The rows are grouped in 3 different ways at once. Each group adds its own fixed numbers to the row, and there is some noise. The rows also spread widely along 11 directions, which tell nothing about the answers.
Known rows, each followed by its group in each grouping:
[-0.47 -0.69 0.51 0.92 2.55 -0.53 -0.16 1.36 -1.99 2.24 -1.45 -1.27 0.27 0.79 -0.43 -0.40 -0.04 1.53 1.13 -0.70 -0.54 -0.98 0.80 -0.46 -0.63 -1.40 -0.33 1.17 0.97 -0.50 2.06 0.56 -1.63 -0.81 0.35]	(2) q_986 q_611
[-1.03 -0.50 -0.43 0.27 -2.00 0.69 0.33 -1.41 -2.37 0.67 -0.49 1.69 1.20 -1.71 1.46 -0.86 -0.92 -0.52 0.45 0.90 -0.50 -0.85 -0.28 -2.29 -2.97 -1.21 -1.29 1.12 -0.69 0.32 -0.22 -0.30 0.36 -0.61 0.17]	(3) q_69 q_519
[-0.87 -0.76 0.72 -0.74 1.36 1.07 0.59 0.08 0.20 1.20 0.90 -1.59 0.49 2.14 0.91 2.81 1.84 0.00 1.94 -2.06 -3.66 0.45 -3.89 0.22 -1.71 2.06 -0.17 0.40 0.71 -0.47 1.33 -0.53 1.97 -3.16 1.16]	(0) q_346 q_277
[0.80 -1.41 0.27 0.80 -0.79 -1.22 0.39 1.92 0.21 2.61 -1.08 0.61 1.32 0.10 1.83 3.96 -0.40 0.28 0.85 -1.63 -0.31 -2.38 -2.36 0.59 -2.60 -1.59 0.74 0.46 1.45 0.47 -0.82 -2.15 -0.79 0.26 0.73]	(4) q_986 q_277
[-1.27 -1.36 0.75 0.99 1.73 0.68 -0.67 -0.44 -1.61 1.20 -1.14 -0.36 -0.52 0.85 -0.84 -2.48 0.19 0.54 -0.14 -0.45 0.53 -0.61 1.12 -1.58 -1.16 0.42 -0.55 1.55 -0.18 0.67 1.10 1.60 -0.12 -1.15 -0.04]	(2) q_70 q_519
[2.01 -2.11 1.14 0.66 0.20 2.01 -0.67 -1.49 0.13 0.23 -1.36 1.16 -3.32 0.97 0.08 -1.33 0.73 0.67 -0.41 0.41 1.41 -2.78 1.68 0.12 -1.54 3.14 -0.34 3.38 -0.22 5.29 -0.09 2.20 0.41 -0.48 0.83]	(1) q_69 q_611
[3.21 1.95 0.19 0.43 1.77 -0.44 -1.40 -2.14 0.79 -1.26 -0.71 -1.51 -0.73 1.10 4.53 -0.04 0.30 -0.64 -1.70 0.05 1.28 -1.90 0.25 -0.79 -3.36 2.14 0.93 -1.22 1.21 3.55 -1.31 -1.14 -3.04 0.14 2.30]	(1) q_610 q_277
[-0.62 -2.55 0.27 0.39 -0.92 2.11 -1.38 -2.27 -0.42 -0.95 -0.07 0.75 2.09 -1.36 1.98 1.11 1.09 -0.49 -2.34 0.26 -1.65 -1.13 -1.95 -1.98 -2.33 2.16 -1.81 2.96 -1.73 0.85 -0.49 -2.21 -1.26 -2.52 0.19]	(4) q_610 q_277
[1.80 0.38 0.61 -0.43 0.53 -1.30 1.73 2.61 -0.65 -0.95 -0.23 0.13 1.14 -0.08 -1.22 1.75 -0.95 -0.22 2.02 0.72 -0.39 -0.72 -0.48 1.21 0.55 -1.33 1.18 0.91 1.38 0.47 0.40 0.09 0.92 0.68 1.58]	(3) q_70 q_277
[0.59 0.96 -0.45 -0.33 -1.00 0.51 1.72 -0.99 0.01 1.59 0.86 0.03 -1.77 1.14 2.20 1.54 0.47 0.33 1.66 -0.53 -1.34 0.49 -1.07 0.75 -1.28 0.56 0.86 -1.39 0.45 2.05 -0.12 -0.37 1.39 -0.14 -1.11]	(0) q_524 q_519
[-0.25 0.87 -0.12 -0.49 1.65 -0.90 -1.44 1.23 -0.53 -1.45 0.21 -1.36 2.08 0.19 -0.80 0.63 -0.67 -1.02 -0.49 -0.30 0.72 -0.05 -1.20 -1.09 -0.53 -0.96 0.61 -1.02 1.26 -2.07 -0.17 -0.11 -0.89 -0.92 2.02]	(4) q_524 q_277
[1.62 -2.04 1.87 0.62 0.21 0.97 1.19 0.85 1.17 -0.63 1.32 0.06 -0.51 0.09 -1.10 -0.32 1.62 1.85 0.94 -0.49 -0.08 0.07 -1.24 0.03 1.03 4.06 -0.06 4.03 0.63 2.73 1.02 -0.17 3.58 -0.63 2.34]	(0) q_346 q_277
[1.43 -0.96 0.64 1.17 0.30 -0.61 -0.01 1.44 0.71 2.02 -0.34 -0.06 -1.01 0.57 0.50 0.53 0.32 2.32 0.40 -0.76 1.32 -0.98 0.22 0.39 0.01 0.84 0.19 0.98 1.50 2.17 0.38 -0.98 -0.33 1.00 -0.08]	(0) q_524 q_519
[0.41 1.03 0.05 -0.81 -1.53 -0.66 0.01 2.97 -1.81 -1.31 -0.42 -0.44 4.05 -2.57 -0.43 -3.93 -2.97 -0.39 1.93 2.90 1.27 -0.53 2.32 1.73 1.52 -0.23 0.30 1.57 1.87 0.20 -0.38 0.88 -0.37 -0.46 0.20]	(0) q_70 q_519
[-1.55 -0.29 -0.15 -1.90 1.45 3.00 -0.51 -2.42 -1.32 -1.62 0.25 -0.23 -0.87 2.38 -0.93 0.75 0.70 -2.73 1.04 0.46 -2.85 -0.49 -1.21 -0.54 -2.47 0.61 -0.22 -0.04 -0.65 0.04 0.82 3.38 1.29 -3.58 0.44]	(3) q_524 q_277
[-0.22 -0.74 -0.29 -1.48 -1.17 0.66 -1.60 -0.43 -0.62 -3.06 -0.14 1.01 2.99 -1.50 -0.22 1.84 -0.72 -2.79 -1.92 1.24 -0.28 -1.11 -1.71 0.11 -0.92 -1.00 -0.30 0.14 -0.67 -0.82 -1.61 -1.05 -1.17 -1.24 0.58]	(4) q_70 q_277
[1.54 -0.79 0.41 1.14 -0.65 0.14 1.94 0.37 1.22 2.79 -0.17 0.74 -2.69 1.71 1.23 2.60 0.36 1.60 0.76 -0.75 -1.12 -1.24 0.21 1.87 0.17 1.00 1.23 0.87 0.16 3.15 0.12 -1.22 -0.33 1.07 -2.40]	(4) q_524 q_277
[2.21 -0.57 0.39 -1.18 0.77 -0.65 -1.51 0.65 -1.07 -2.55 -0.86 -0.13 2.85 -0.81 0.11 2.51 -1.06 -2.37 -0.06 0.64 1.22 -2.31 -1.59 0.66 -2.68 -1.13 0.42 0.63 1.84 0.60 -1.13 1.30 -0.31 -1.01 3.75]	(2) q_524 q_277
[-0.04 0.61 -1.11 -0.95 0.25 -0.89 -0.28 0.93 -3.92 -1.88 -1.30 0.52 2.84 -2.73 -1.01 0.89 -2.33 -1.59 0.67 1.87 -0.36 -1.56 0.63 -1.10 -0.72 -4.99 -0.64 0.07 -0.26 -0.79 0.30 0.28 -1.22 0.16 1.24]	(4) q_70 q_611
[0.62 1.74 0.27 1.48 1.33 0.29 0.34 -1.57 0.71 2.66 0.88 -0.75 -4.25 1.71 2.23 -2.88 1.06 2.76 -0.14 -1.69 0.71 0.79 1.71 -2.03 -0.28 2.62 -0.14 -1.38 -0.45 2.74 0.69 -0.60 -0.30 0.95 -0.80]	(0) q_346 q_611
[0.00 3.21 -0.07 -0.82 2.09 -0.76 -1.01 0.06 0.20 -0.46 -0.23 -2.22 -1.07 2.62 0.22 -2.93 -1.07 -1.26 0.11 -0.40 1.80 0.57 1.78 0.60 -0.34 0.44 2.17 -3.17 1.88 -0.59 -0.72 2.41 -1.37 -0.35 0.36]	(2) q_986 q_277
[1.28 0.91 -0.45 -0.46 -0.80 0.46 0.30 -2.15 0.42 -2.77 0.73 0.40 -0.99 -0.24 1.09 0.54 0.40 -0.46 -2.28 1.11 0.46 1.14 -0.30 0.36 0.44 1.29 0.78 -0.30 -0.15 1.62 -1.04 -0.95 0.37 0.78 0.60]	(2) q_69 q_519
[-2.13 -0.17 1.12 -1.06 -2.20 0.92 0.45 0.35 0.49 -1.13 2.24 -2.25 5.14 0.00 1.63 0.47 0.93 -0.48 0.86 -0.97 -3.41 2.15 -5.41 -0.44 -1.11 3.41 -0.57 1.73 0.71 -3.52 -0.30 -2.24 2.56 -4.24 1.87]	(1) q_69 q_277
[-0.68 0.00 0.27 0.03 -0.31 0.79 -0.95 -2.59 0.09 -0.31 0.42 -0.28 0.07 0.85 1.21 -0.79 0.63 -0.95 -1.23 -1.02 0.12 0.54 -1.05 -1.91 -2.40 1.49 -0.01 -0.41 -0.73 0.07 -1.10 -0.22 0.50 -1.21 0.70]	(2) q_610 q_277
[-0.86 -0.40 0.43 -1.39 -2.98 1.10 -0.02 -0.53 -0.40 -0.84 -0.09 0.60 1.87 -0.24 -0.36 0.03 -1.04 -1.38 0.85 0.80 -0.77 -0.34 -0.74 0.59 -0.66 0.37 0.12 1.14 -0.74 0.07 -1.14 0.42 1.46 -1.39 -0.21]	(1) q_610 q_277
[-0.19 1.34 0.13 -0.03 1.08 1.04 1.14 -2.42 -0.49 -0.47 0.77 -0.41 -3.81 1.41 -0.81 -2.71 0.47 0.09 0.02 -0.46 -0.12 1.84 1.83 -1.45 0.21 0.83 0.65 -1.08 -1.54 1.49 0.55 2.28 2.26 0.40 -0.24]	(2) q_70 q_611
[-0.63 -0.96 -0.04 -0.31 1.03 -0.31 -2.65 -0.47 0.61 -1.44 0.40 0.57 -0.07 0.41 -1.71 1.28 0.80 -0.35 -2.85 -0.93 1.89 -0.06 -1.53 -1.68 -0.33 -0.23 -0.09 -1.05 -0.14 -0.82 -0.45 -0.72 -0.57 0.21 1.22]	(0) q_70 q_519
[-0.20 0.33 -0.16 0.54 2.30 -1.84 -2.54 0.89 -1.60 -2.17 -0.40 -1.32 3.66 -1.79 0.61 -1.38 -0.95 -0.43 -1.75 -0.14 1.86 -0.57 -0.87 -3.58 -1.92 -1.27 -0.99 0.04 1.84 -1.72 -0.21 -1.12 -1.55 -0.98 4.01]	(4) q_610 q_519
[-1.77 -3.03 1.34 0.07 -0.57 1.52 -1.85 0.55 -1.36 -1.22 -0.09 -0.46 4.94 -1.26 -1.02 -1.18 0.29 0.09 -0.86 0.67 -1.09 -0.38 -1.86 -0.65 -0.24 2.42 -1.95 4.61 0.10 -2.17 0.62 -0.67 -0.44 -3.38 1.18]	(2) q_69 q_277
[0.70 -2.99 0.73 0.92 -0.33 -0.48 -1.37 2.06 -0.98 -1.13 -1.41 1.64 2.05 -1.74 -3.19 0.20 -0.53 1.04 -1.77 0.98 2.98 -1.49 0.71 -0.42 1.21 -1.58 -0.38 3.51 0.61 -0.22 0.09 -0.44 -0.70 1.13 1.49]	(2) q_986 q_519

New rows, each followed by its group in each grouping:
[1.25 1.13 0.15 -1.72 0.09 0.18 -2.54 -0.13 -0.17 -2.24 -0.46 -0.36 1.05 -0.11 0.44 -1.91 -1.82 -3.06 -0.20 1.04 2.48 -2.06 0.77 0.86 -2.20 1.00 0.95 -1.02 1.16 1.79 -2.15 2.49 -0.98 -0.86 1.65]	(0) q_70 q_277
[-0.21 -0.88 0.44 -1.57 -1.21 0.78 -0.24 -0.14 0.17 -3.96 1.19 1.13 2.09 -1.08 -2.52 1.13 0.00 -1.09 -1.25 1.04 0.18 0.90 -1.52 -0.68 1.26 0.51 0.16 1.50 -0.43 -1.29 -0.62 -0.60 1.75 -0.55 1.79]	(3) q_610 q_277
[0.98 -2.07 0.57 0.67 0.85 0.61 -0.61 -0.43 0.07 -1.63 -0.12 0.14 1.44 -0.77 0.51 1.62 1.18 0.61 -1.61 0.29 -0.97 -0.91 -1.41 -1.12 -0.65 1.74 -0.74 3.06 0.09 1.34 0.37 -2.16 -0.57 -0.92 1.72]	(4) q_610 q_277
[-1.83 -1.35 -0.38 -0.46 0.38 1.39 0.51 0.08 -1.42 -1.90 0.89 -0.04 1.49 -0.92 -2.22 2.40 1.07 1.01 -0.78 0.64 -3.16 1.39 -1.48 -1.09 2.40 -0.86 -1.42 2.15 -1.35 -2.36 2.14 -1.63 0.30 -1.38 -0.80]	(4) q_524 q_611
[-0.03 1.02 -0.06 0.13 1.97 -1.20 0.03 0.08 -0.15 0.95 -0.10 -1.72 -0.69 2.03 1.03 1.79 0.77 0.42 0.16 -1.43 -0.63 0.70 -1.67 -0.32 -1.37 -0.53 0.78 -1.46 1.86 -0.52 0.38 -0.42 -0.21 -0.55 1.26]	(2) q_69 q_519
[-0.52 2.12 -1.02 -1.57 -2.72 0.15 2.45 -1.12 -0.66 -0.62 1.16 -0.13 1.39 -0.09 1.61 3.44 -0.46 -1.29 1.02 0.46 -3.48 2.09 -2.09 1.54 -0.02 -1.70 1.18 -2.44 -0.64 -1.74 -0.72 -1.79 0.80 -0.23 -1.75]	(2) q_524 q_277
[1.84 -0.35 0.66 -0.45 -1.92 1.00 2.15 -0.31 -1.90 -0.24 -1.12 1.49 0.02 -0.95 0.34 0.45 -1.15 -1.11 2.54 1.95 -1.19 -1.95 0.80 1.52 -1.58 -0.78 0.76 2.38 -0.54 3.60 -0.24 1.44 1.78 0.09 0.32]	(1) q_70 q_277
[0.73 -1.25 0.04 -1.72 1.00 -0.47 -0.71 3.52 -2.96 -2.87 -1.04 -0.45 4.62 -1.77 -2.91 2.61 -1.48 -0.97 1.63 2.11 -0.86 -1.82 -0.73 1.03 0.73 -3.03 -0.84 2.92 1.83 -2.16 1.57 1.26 -0.59 -1.74 2.56]	(3) q_524 q_611
[-1.04 -0.53 0.71 -0.13 -0.06 0.07 0.69 0.68 -1.05 0.77 -0.10 -0.55 -0.27 0.55 -1.90 -2.27 -0.99 0.53 1.77 -0.57 0.53 0.37 1.23 -0.50 0.38 0.06 -0.04 0.91 0.24 0.23 0.67 2.01 2.24 -0.53 0.30]	(2) q_610 q_611
[1.81 2.79 -1.01 -1.97 0.30 -1.29 -0.25 -0.56 -0.37 -2.36 0.11 -1.28 0.46 -0.24 1.66 0.95 -1.45 -2.15 -0.08 0.49 1.20 -0.12 0.12 0.87 -1.07 -1.55 1.47 -3.14 1.16 0.46 -1.74 0.33 -0.63 0.65 2.03]	(2) q_610 q_611
[0.59 0.88 0.34 0.16 1.02 -1.65 -0.25 2.42 0.05 0.36 -0.42 -0.43 0.27 0.77 -1.20 -0.64 -1.62 0.37 0.45 -0.27 1.97 -0.70 1.06 0.03 0.55 -1.06 1.51 -0.76 1.80 -0.41 -0.26 0.60 -0.73 0.82 0.34]	(4) q_524 q_277
[-1.34 0.81 -1.04 -1.34 -2.92 0.90 0.59 -1.13 0.07 0.05 0.65 1.02 0.11 0.25 0.65 1.49 -1.08 -1.32 -0.37 0.60 -1.52 0.50 -0.55 1.15 0.29 -0.73 0.74 -1.76 -1.30 -0.55 -1.43 -0.98 -0.42 -0.18 -3.39]	(4) q_524 q_277
[1.53 -0.41 0.16 1.27 2.01 -0.99 -0.14 1.08 0.41 1.13 -1.02 -0.01 -1.85 0.89 0.43 0.95 0.43 1.26 -0.75 -0.56 1.60 -1.74 0.75 -0.20 -0.58 -0.02 0.98 0.33 1.77 2.31 0.48 -0.39 -1.57 1.13 0.67]	(4) q_986 q_519
[1.98 1.63 0.09 -1.69 -1.42 -0.77 0.96 0.76 -1.69 -3.10 -0.16 0.10 2.96 -1.56 0.52 1.91 -1.67 -1.61 1.23 2.38 -0.69 -0.75 -1.12 1.28 -0.80 -1.48 1.13 0.70 1.34 0.59 -0.88 -0.21 0.88 -0.20 2.42]	(1) q_69 q_277
[-0.08 0.12 -0.33 -1.40 -1.48 1.17 0.66 -0.21 0.06 -0.50 0.50 0.59 -1.13 0.73 -0.72 -0.08 -0.26 -0.19 0.77 1.11 -0.40 0.43 0.70 2.17 1.34 1.01 0.83 -0.04 0.07 1.34 -0.13 1.03 0.96 -0.27 -1.96]	(0) q_524 q_519
[2.66 -0.04 1.11 0.64 0.72 -1.23 -0.84 1.31 1.35 0.89 -1.17 -1.45 0.70 1.14 2.78 0.34 -0.08 0.75 0.31 -0.44 1.12 -2.32 -0.02 1.20 -1.92 2.58 0.91 1.31 2.29 2.70 -0.77 -1.15 -2.27 -0.21 1.35]	(1) q_610 q_277
[-2.57 0.10 -1.56 -2.48 -2.86 2.62 -0.04 -2.38 -0.56 -1.54 0.28 0.77 0.83 -0.05 1.14 1.26 -0.55 -2.38 -0.54 2.10 -2.89 0.68 -0.52 1.68 0.14 0.20 -0.29 -0.63 -1.58 -0.15 -1.24 -0.63 -0.83 -2.42 -3.44]	(4) q_610 q_519
[1.25 2.75 0.17 0.70 0.60 -1.67 1.03 0.72 1.45 1.13 1.39 -2.21 0.17 1.49 3.75 -0.13 0.27 1.27 0.34 -1.63 -0.76 0.87 -1.49 -0.29 -0.99 2.34 1.41 -1.76 2.21 -0.30 -0.48 -2.45 -0.67 0.20 0.95]	(3) q_69 q_277
[0.29 0.76 0.05 0.02 1.05 -0.17 0.24 0.96 -0.15 0.10 0.03 -0.23 -0.50 1.35 -1.05 -0.05 -0.32 0.86 0.19 0.51 -0.43 0.13 1.03 0.58 1.62 0.03 1.02 0.04 0.68 -0.26 0.84 -0.10 -1.60 0.50 -1.24]	(3) q_524 q_277
[-1.44 -0.17 -0.30 -0.75 -3.10 0.01 -0.06 -0.76 0.66 0.52 0.55 2.35 -0.83 -0.15 -1.18 0.46 -1.40 -1.33 -1.35 -0.98 1.58 -0.04 -0.52 -0.83 -0.59 -1.38 1.03 -2.20 -1.62 -0.63 -2.65 -0.48 0.99 1.37 -1.67]	(4) q_70 q_277
[-1.62 2.06 -1.22 -2.43 0.34 0.09 -1.12 -1.78 -2.41 -0.33 -1.30 -0.64 1.04 1.31 1.25 1.54 -1.55 -3.72 2.02 0.22 -1.07 -0.99 -1.06 -0.63 -4.63 -3.40 0.46 -3.49 0.46 -0.69 -0.67 2.02 -0.30 -2.23 1.11]	(1) q_610 q_519
[0.53 2.34 -0.35 -1.63 0.98 -0.47 -0.96 0.10 0.05 -1.34 0.08 -0.86 0.08 1.73 0.21 0.51 -0.75 -1.74 -0.14 0.42 -0.01 -0.11 -0.16 0.83 -0.71 0.01 1.51 -2.12 1.51 -0.53 -0.61 0.79 -1.58 -0.30 0.66]	(3) q_69 q_277
[0.52 -0.98 0.24 -0.21 0.69 -0.21 -1.44 1.19 -0.16 -0.12 -0.79 -0.22 1.79 0.23 0.20 1.62 -0.19 -0.20 -0.80 -0.03 -0.12 -1.93 -1.38 0.43 -1.08 0.35 0.05 1.25 1.34 -0.16 -0.31 -0.98 -1.86 -0.94 0.90]	(4) q_69 q_277
[-2.06 -1.81 0.38 -0.26 -0.86 1.52 -0.23 -0.74 -1.52 0.44 -0.27 1.01 1.82 0.17 -0.96 2.81 0.98 0.24 0.25 -0.04 -3.38 0.13 -2.63 -0.87 -0.80 -0.65 -1.04 2.40 -1.41 -1.71 1.15 -1.44 0.23 -1.91 -0.55]	(1) q_69 q_277
[-0.04 -0.03 -0.67 -1.31 -1.75 0.67 -1.79 -1.82 -0.58 -0.76 -1.48 1.17 1.16 0.19 1.50 2.78 -0.90 -1.73 -1.24 0.99 -0.58 -1.74 -0.10 0.40 -1.99 -1.36 0.04 -0.78 -0.91 0.71 -1.54 -1.00 -3.03 -0.32 -1.06]	(1) q_610 q_277
[-0.60 1.47 -0.96 -0.63 1.65 -0.27 -3.17 -1.72 -1.53 -2.23 -0.41 -1.05 2.03 -0.58 1.97 1.70 0.28 -1.36 -3.05 -0.49 0.20 -0.43 -1.80 -3.18 -2.68 -2.42 -0.81 -2.58 -0.37 -2.55 -0.39 -2.13 -3.75 -0.77 2.14]	(1) q_986 q_611
[0.60 -0.13 0.30 -0.87 0.19 0.64 -0.66 0.52 0.35 -2.93 0.28 0.64 -0.07 -0.32 -2.49 -1.22 -0.69 -0.43 -1.67 1.85 1.23 -0.10 1.66 0.90 2.85 1.14 1.01 1.30 -0.25 0.93 -0.56 0.45 -0.38 0.43 -0.46]	(4) q_70 q_277
[-1.05 -2.69 0.88 0.57 0.38 0.09 -1.43 1.54 0.52 1.08 -0.38 0.72 0.03 0.58 -3.04 -0.45 0.62 2.39 -0.59 -0.52 1.44 -0.32 0.49 -0.44 2.06 1.04 -0.49 2.49 0.37 0.14 1.20 -0.51 -0.05 -0.08 -0.48]	(0) q_610 q_519
[1.62 1.78 0.05 0.69 0.59 -1.27 1.19 -0.53 1.39 1.22 0.33 -0.35 -3.86 2.17 1.21 0.15 0.29 1.31 -0.42 -1.05 1.79 0.92 1.22 0.66 0.47 0.65 2.15 -2.24 0.94 2.07 -0.67 -0.09 -0.15 2.30 -0.94]	(2) q_524 q_519
[-1.22 -0.64 0.27 -0.95 -2.25 0.36 2.54 0.51 0.50 0.22 1.48 0.52 -0.07 0.75 -1.08 1.51 0.14 -0.11 1.96 -0.40 -1.94 1.71 -2.00 0.62 0.87 0.86 0.62 0.56 0.26 -0.40 0.14 -0.56 4.00 -0.79 -0.38]	(3) q_610 q_519
[-0.66 1.02 0.46 -0.43 -0.50 -0.48 -1.27 0.94 -1.46 -0.38 -1.24 0.48 1.21 -0.23 -1.96 -3.10 -2.34 -0.27 -0.05 1.24 1.87 -0.67 2.65 -0.47 0.79 -1.42 0.56 -0.15 -0.38 -0.67 -0.38 1.04 -1.83 0.80 -1.27]	(1) q_70 q_277
